The rows of a group lie close to one hidden flat surface of 13 dimensions, which may be shifted away from zero. Surfaces can cross.
Some rows, each with its group after it:
[ 19  11 -31  30  -2  -1  20 -31   9  -1  -1 -16  -2  21  -2 -10  10  14
   0 -19  -1]
J_918
[ -1  13  12  21 -20   1  13   0   5  25  16  -2   0 -15  18 -11  -1  -4
  25  -7  15]
J_982
[ 14  -2  16  29  -7  -1 -16  -7  -2  24   1  -4  11   8   0 -16  12  -3
  -9  20  10]
J_982
[ -5 -18   4   8  -1  -1  -6  -7  -6  -2   3   5  20  -5  -4 -12   8 -20
  17  17 -12]
J_316
[ 14   0  22  17 -14  -2 -12   4 -10   1   8  10  20   9   5 -18  23   1
  11   9  -2]
J_316
[ 28  -3  -3   8  15   3   5  24 -12  26 -12  12   4   3   3  10  -1   9
   2   0   7]
J_354
[-29  -8  -9   8  -9 -14  28  -1  -9  -7  13  -7 -15 -19  -9  -3   7  18
  -1  -2 -14]
J_354
[ 24   7 -13  -1 -22 -21  18  22  12 -16  -9  -9 -13  20   6 -16 -19  -5
 -12 -11  12]
J_354
[-16  -4  -2 -17   4   2  -1 -28  10 -14   9   4   8 -11   4  18   1   2
  -4 -22 -14]
J_982
[  9  14 -11   3   0 -25 -10   4  -2 -13  13  -2   2  21   5  18 -14  -4
  -9   1   6]
J_316
[ 13  -3  23  23 -17  15  14   9   0  33 -14  14 -20   5  -9 -15   7 -17
 -24 -10  -1]
J_316
[-18  15 -19  14 -24  -2  -1  12  29  -2  -1 -18 -12 -16  16 -14  23  -9
 -10  -6   5]
J_354
[  0  -1   4  19 -17 -13  37  -8   8  33   9  11 -28  -4 -11  -4  16  16
  -9   1 -20]
J_918
[ -9   7 -21   9  11 -12  -6   5   5   5  21   1  -7 -11  28   5  14   2
   4  30   9]
J_316
[  2   3 -28  10   5 -11  11 -10  -5 -17 -13 -17   2  12 -21  15 -28  -1
   9 -25  -2]
J_316
[  9  -5  -6 -27  17   9  11  -5 -17   7  -7   6 -12  15 -14   2 -18  10
  13  19   0]
J_982
[  5   1 -22  -1  14   8  15   3   1 -23  -7  -6   2  11  -8  -3  -4  -8
  31   1 -16]
J_982
[  9   3  13  -7   6  -2 -24   5  -2   2   2 -21  17   3   0 -11   4  24
   2  22  12]
J_982
[-11  -2 -22   3  21  16  -1 -14   1   3   0  -1 -16   2   2  15  -3 -17
 -15   3   0]
J_918
[  2  19   1  14   0  17   8  10  -2  -1   2  -7 -17  12  -2  -1   9   4
  -4 -13  -2]
J_982
[-16 -13 -18   2  -1  10   0 -30  -2   3 -20   5  15 -17 -16   6  12  -8
   7 -19 -12]
J_918
[  9   4   6  22 -13 -15  12 -10  -1   4  12   7  11  -4   5   2  25  35
  -1 -24   1]
J_316
[-10   6  19 -18 -22   8  15   0  -6  -7  24 -23 -23  10  -9   3  -2   6
 -30 -28 -22]
J_354
[  7  -8  28 -23 -15  13 -11   4 -12  -3  -6  -1  14  11 -19 -12  -3 -17
  12  -7 -15]
J_982
[  6   1  -5  -3  -7 -15 -21   3  10 -27  18  -5  11  15  18   6  14 -19
 -19  -1  -7]
J_918
[ 16  21  -7   6 -11   8   8  13  27  -6  -6   8 -11  -2  34  -5   0  -4
 -14 -31  31]
J_354
[ -3   4  -1 -15   7   4 -13   4   5 -27  -3   4   4  11   1   4  12  -3
 -12   1 -11]
J_982
[-10   5  -9  32  -6  -3  13 -20   9  -1   2  -3 -21   1  -6 -10  13   4
 -28  -2   0]
J_316
[  2  -3  -5   1  -8 -11   8  12 -22  -7   1   5  21  -5  -5   7  -5  12
  30 -18   2]
J_918
[-11  31 -13  -5 -18  -2   4 -10   2 -25  -9   3 -25  20  -9 -13   7  13
 -10 -15  10]
J_316
[ -2   4   3 -13  24  26 -10 -14   1  -2  10 -22  -4  11 -14  19  11   9
 -16  -8 -26]
J_918
[  2  12  -3   1  13  10 -12  21  17  -1   0 -21  -5  -3  12  21  -6  -4
 -13 -18  -1]
J_316
[ -2   8  12   8   1  26  30   2 -10  12   1  -4 -26  -2 -11  -1   2  18
  -5 -26  -9]
J_316
[ -1  17 -11  -1 -14  11  -6 -14   3   8 -10 -11 -17  18  -3 -23 -15 -25
   4  11  21]
J_918
[ -4  13  11 -26 -19  -1 -23 -11 -10   7  -4  39  -8  13   4  -5   5 -19
  -3  16  16]
J_354
[ -9 -10  14   3  11  10   6 -14  15   0   0  -2 -11   0  -8 -13  -7 -10
   0  26 -13]
J_354
[ 12  -5 -14  -2   6  -4 -16  13 -29  -5 -16  22  20  15  -6  19  -4 -27
   6  -5   2]
J_354
[ -8  15  10  16   3  20  -6 -13  12  14   3 -10 -27   4   6  -1 -18 -16
 -22   4  21]
J_982
[  8  -6  11 -14  16   5  13  -3   4  14 -17  14 -25   4  -8  -4 -11  18
 -24  15  10]
J_918
[  7 -12  11  -4  -7   7  -9 -12  -4  10  -9   9   3  16 -13 -11  -8 -27
  -6  15  -4]
J_982
[ -1   2  21   9   1 -11  -4  14  -1   9  10  11  -2  -3   4  -1   7  18
  -3  12   3]
J_918
[  2 -13  14   9  16   6 -13 -28  11   8 -19  -4  12  -2 -17  -9 -11   1
 -10  15   6]
J_918
[  1   2 -14   7  -1  13  23 -10 -18  -1  26  -8 -20  18   6   7  -5  -7
  -7 -15  -6]
J_354
[-13   1  -3  -1 -29 -34  -6  10  -5  -5  23  11  -2   5   5  18   7 -29
 -18  -4 -13]
J_316
[ 14  -2 -18  18  13  18  10 -10  26  -1 -22  -7   0  -3   3 -18  22   4
  -5  -4  -6]
J_982
[ -1  -2  -8  31 -15 -19  15   8   9  11 -17  -1 -13  -6 -15   9  -2  -6
 -32 -26  -6]
J_316
[-25   3  -9  -6 -13 -22  -9   8 -12 -25   7   1   8   2 -10   0  -7 -22
  27  13  -8]
J_918
[-17  -4  22 -10  12 -13 -17  -5   9  -7   7   8   7 -10  -5  26 -16  -2
  -8   5  -5]
J_354
[  8   9  25 -13 -16  10 -21  12  25 -15   1  -4  14  -6  19 -14  25   0
  -8 -13   1]
J_354
[  6   0  15 -32  19  16 -15 -23   2 -22  -2   6   7  12   8 -20  -5  19
   9  22  15]
J_316
[ -4  -9   5  -9   2 -19 -20   4  -7  36 -17  25  -1  -8 -14  20  -5 -13
 -11  27   0]
J_354
[-14   0  15  -7 -19 -15   0 -10  17   7   6   4  -4 -23  12   8 -10   6
 -28 -20  16]
J_982
[ 22  -6  -6  -6  12   4  16   4  -9  25  -6   3   2   5   0 -13   0  20
  24  25   8]
J_982
[  5   4 -22  -6 -15  11  -1   3  19  18 -24   3   1 -11  11  -8  10 -27
   7 -15   6]
J_316
[  8  -1  16 -15 -23 -28  -4   7   1 -16   0  14  10  10   2  -2  -7   6
 -16 -14   4]
J_354
[ 15 -17   2   2   0  -6  -3 -29  -7  11   1   7  11  17 -15   7   5  -6
 -22  -2 -15]
J_982
[-14   3 -16  -8   4  -3   8  16 -17 -17  20 -11  -7  -3   6  16  -1   6
   6 -11 -10]
J_354
[ -9  -3  -1  28 -27 -32 -14  -8   7  19   6  17  11 -14  11  -4  24 -15
 -12  14   7]
J_982
[-24  24  -1   6   3  27 -12  18 -10   3   0  12 -21 -13   9   5  25   6
  -3  -6  13]
J_918
[-12  22 -19  10  -9  -9  -2  -8  -2 -15  -9   9 -14  10  -3  -8  16  15
 -17  -4  14]
J_918
[  9 -11  10 -11 -10 -26   3  -8   8 -22  12  16  13   3  15  -1  -9  -1
  -3  -4   4]
J_354
[ 17   5   4  32  -1  11  14  10   0  13  11  -7 -10   8   9   2  -4  -8
  -5 -20   2]
J_918
[ -8   0   2 -26   6   5 -19  -9  26 -11   7 -11   9 -15  21  10   7   4
 -16  -9  -2]
J_316
[-14   9  -2 -10   5  18  -5 -25  27 -11  -6 -18  -7   6 -14 -26  27   2
  12  26 -29]
J_918

New rows, each followed by its group:
[ 15 -20   7 -11   5 -11  11 -27   5  18  19  12  13 -11  22  17  -7   9
  -6  -8   0]
J_316
[  1  -2  -3  10  -1  18 -19 -21  13  -6 -15  -5  20  -8   3  -7  29  -3
 -12 -20  -1]
J_918
[ -1 -11  -3  -4  -5  -5  -1 -30  18  17   6  -4   5  -4   2   1  16 -14
  -7  10 -20]
J_918
[ 14 -16   9 -17   9  11  20  12  17  -2  12 -13  -1 -10  17  11  -8   5
 -13 -23 -16]
J_354
[  0   5  -4 -16  -3   5  14  -9  -6  -5   5  -8 -14  10 -11  17  -3  13
 -16 -30 -16]
J_982
[  2   4 -11   0  -2 -29  -3  18 -11  -4 -15  22   3   4  -6   6 -13   4
   7  13  18]
J_354
[-16   1  23  15   2  16  -5   8  -1  -2  -6  -6  11 -12 -19  -8   8  -3
  24  -2 -15]
J_918
[ 20   1  -3  24  19 -16   7  30 -11 -20   4   2  13  17  -6  -1  -6  10
  26  14  -7]
J_982
[  9  -4 -16 -12  -9   7  -3  -1   9   0 -12   0   1   5  16 -19 -10 -33
   9  11  13]
J_918
[  3   8 -20  -4 -24 -27   1  -5  12   5  -3  19  -7  -3  19  -2  15  -4
 -15  -2  12]
J_316
[ -4   1 -18  36  25  15  -4   2  17 -28   9 -12   8  -3  15   0  19 -16
  11  -1 -14]
J_918
[ -6   8  -4 -28  18  14 -13   1  -8 -19 -24  10   1  -2  -9   1  13  35
  -5  -6  10]
J_918
[  6  -6 -12  11   5  11  -7 -24  17  -2 -11 -24  17   1  -3 -15  14   1
   2  -1  -9]
J_982
[ -4  14  13   3   8  -7 -10  18   6   0  -7 -10 -14   9 -14 -19  -2  20
   8  39   4]
J_354
[-11  -1 -28  14  -1 -24   3 -13  12  -1  -6   4  -5 -11  -2  13  25  15
 -30  -8  -6]
J_982
[-10  32  -5   1   3  24   6 -19   0   4   2  -4 -18   1   1  12   3  20
   2 -31  11]
J_316
[ -5  -9   0  10   7  17  16  15  27 -17  -6   0 -12  -2   1 -13  11 -29
   0   6 -31]
J_918
[ -9 -15  17  15   9 -22 -18 -10  14 -21  -4  11  26 -17  -8  -3  22  19
  -8  14  -9]
J_918
[  0   9  12  -4 -13   7   3  21  -2   5  -2   6 -12   2   0  -6  10  -8
  -7  -8  -3]
J_316
[  8 -18   0   0  18  -4  -8 -18  20 -12  -6  -3  24  -8   7  -8  -3   5
   6  13   2]
J_982
[-12  17  -6  23   7   9  -2 -14  10 -14  -7 -15 -10  11 -16 -19   0  -2
  16  15  -5]
J_918
[  2  -3   9  -3  28   9  -5  -7  -4 -10   3  18  -3   7   2   9 -15  -2
   2  15   4]
J_982
[ -8  -8  12 -13   1  -8  -2   9  17 -11 -18   2   4 -17   3 -18 -32  -7
  11  17  25]
J_982
[ 24  -8  33  11   4  10  26   8   9  11   0  -8  -1   5 -13  -7   6  29
  -8 -14 -22]
J_918
[ -7   4   9 -20 -16 -30   0  18 -13  11  11  29 -11  -8  10  14   1  15
 -18   6  12]
J_982
[  9   4  -6  -9   1   4   5  -2 -12  15   2 -19  -2  10 -12  -6  -3  18
  17   9   1]
J_982
[ 13   8   1  12 -17   2   3   8  -2  15  16  -1 -15  21   6   4  -7 -31
 -12  -4  -6]
J_316
[  6  -4  -3   0 -23 -16   0   8 -18  -5  -3  -7  20  12 -23  -6  15  -6
  20  -8 -28]
J_982
[  4   5  -6 -13  11  17  15  25  -9 -11  10  -8 -20  15  -2  12 -13 -17
   4  -5 -17]
J_918
[  2  -3   4  17  15  11  20  -5 -13 -23  10  -9  -6  14 -10  -8 -13   6
  11  -3  -9]
J_354
[-19  21 -28   8 -11 -18  -4   1  -4 -11 -21   7   5  -5 -12   5   9   6
  15 -19   6]
J_316
[  8   7  26  -2 -10   2   3   6  -5   7   1 -17  -8  22 -22 -12 -30  -7
  11  10  -3]
J_918
[  9 -30   3  25  29   8  10  -9   9  12  -7   0   1  -5  -6   6 -35 -32
   0  12  -4]
J_918
[-14 -13 -21  -1   5 -14  -7 -28   7   1 -20  -8  -1  -5 -19  -1 -15  -4
 -21  12   5]
J_982
[-23  12  22  18 -29   4 -13   4 -13  17  -1  -3  -6 -10 -18  -6   7  -7
   0  -6   3]
J_982
[-16   3   8 -35  -9  -3 -20 -10  12 -15  14   3  13 -17  24   4  16   4
  -1  -3   1]
J_982
[ -5  17  -9  20  -1 -21 -24   4  12  -8 -13  11  -1   9   3 -14  -3 -14
   6  35  21]
J_354
[ -1 -17  -7 -20  -7  -2  -8 -14   8  -4   5   5  12  -2  13  -9   1 -29
   8  16  -5]
J_316
[ -5 -14  18  34 -12 -16  -7   1   6  12   7   8  15 -15   5   1   1 -24
  -1   5   0]
J_918
[ 10  11 -18   8   5   1  -7 -16   8   5  11   3  -1   8  27 -16   9  -3
  11  28  19]
J_316
[ -8   9  17 -20 -14   6 -22   3 -17   0 -18  43   8   0  -1   2  13  -8
  -1 -11  14]
J_354
[  3  10   2 -10  -3  -2  -6  22   8  12 -27  19  -2 -13   1   5   8  15
  -4 -11  16]
J_316
[ -2  14 -11 -24   1   8  20   9  -5 -22  10   4 -16  16  -3  24   4   8
  -6 -35 -25]
J_982
[ 21   1   7 -17  -1   0   3  29  19 -19  -4   0   5   3  26 -21 -10  -1
  15   9  15]
J_982
[-15   9  -4  31  -7  13   6 -10  -2  21 -10   0 -18  -4 -12  -9  -6 -16
   7   2  12]
J_918
[ 27 -17   1 -15  -2 -17  12 -45  11 -12  16   1  17  16  13  -1 -17   4
 -13 -10  -2]
J_316
[-23  -3  12   8 -15   1  17 -22  20   0   7   4 -17 -20   1  -8   6   7
 -17 -11  -5]
J_354
[-29  -4  -1 -20 -12  -7 -16 -28  14  -2   7   1   8 -22  10   3  -2 -13
   0   4   7]
J_982
[ 22   3   3  19   1  10  20  14   5  24 -12  -3  -6  -1   2  -4   6  15
  -3 -20   5]
J_316
[-10   0   9   8   2  11  -6 -24   1  -2   2 -28  20  -9 -18   0   0  10
  21 -18 -12]
J_982
[ -6   2   8 -23  19  -3  -4   2   0  -3  20  -5 -16  12  -8  13   2  12
  -9  28 -25]
J_918
[-27  26   1  -8  -3   4 -25   8   6  17  -2  11 -20 -12   8  12  11  -7
  -9   9  15]
J_354
[ 10  15 -10   2  -1   8 -17  16   1  -6   7 -23  -3  28   1   4 -16 -42
   4   3  -4]
J_316
[-14   8 -21 -15 -12 -14  -8 -24  11   7   3   8  -4  -2   9 -13  27   3
   1  24   0]
J_918
[-24  18  16  32  -2   2  -6   2   2 -23  13  13 -10   0  -3  21   4 -16
 -10 -24 -10]
J_982
[-11  14   1   5   9  16   9   1   2 -21   4   8 -18   5   8 -13  -3   6
  15   6  13]
J_354
[-16  -2 -27 -30   3 -26   4 -14  -7  -3   0 -12 -10  -5 -14  21  -9  34
 -23  -3   1]
J_982
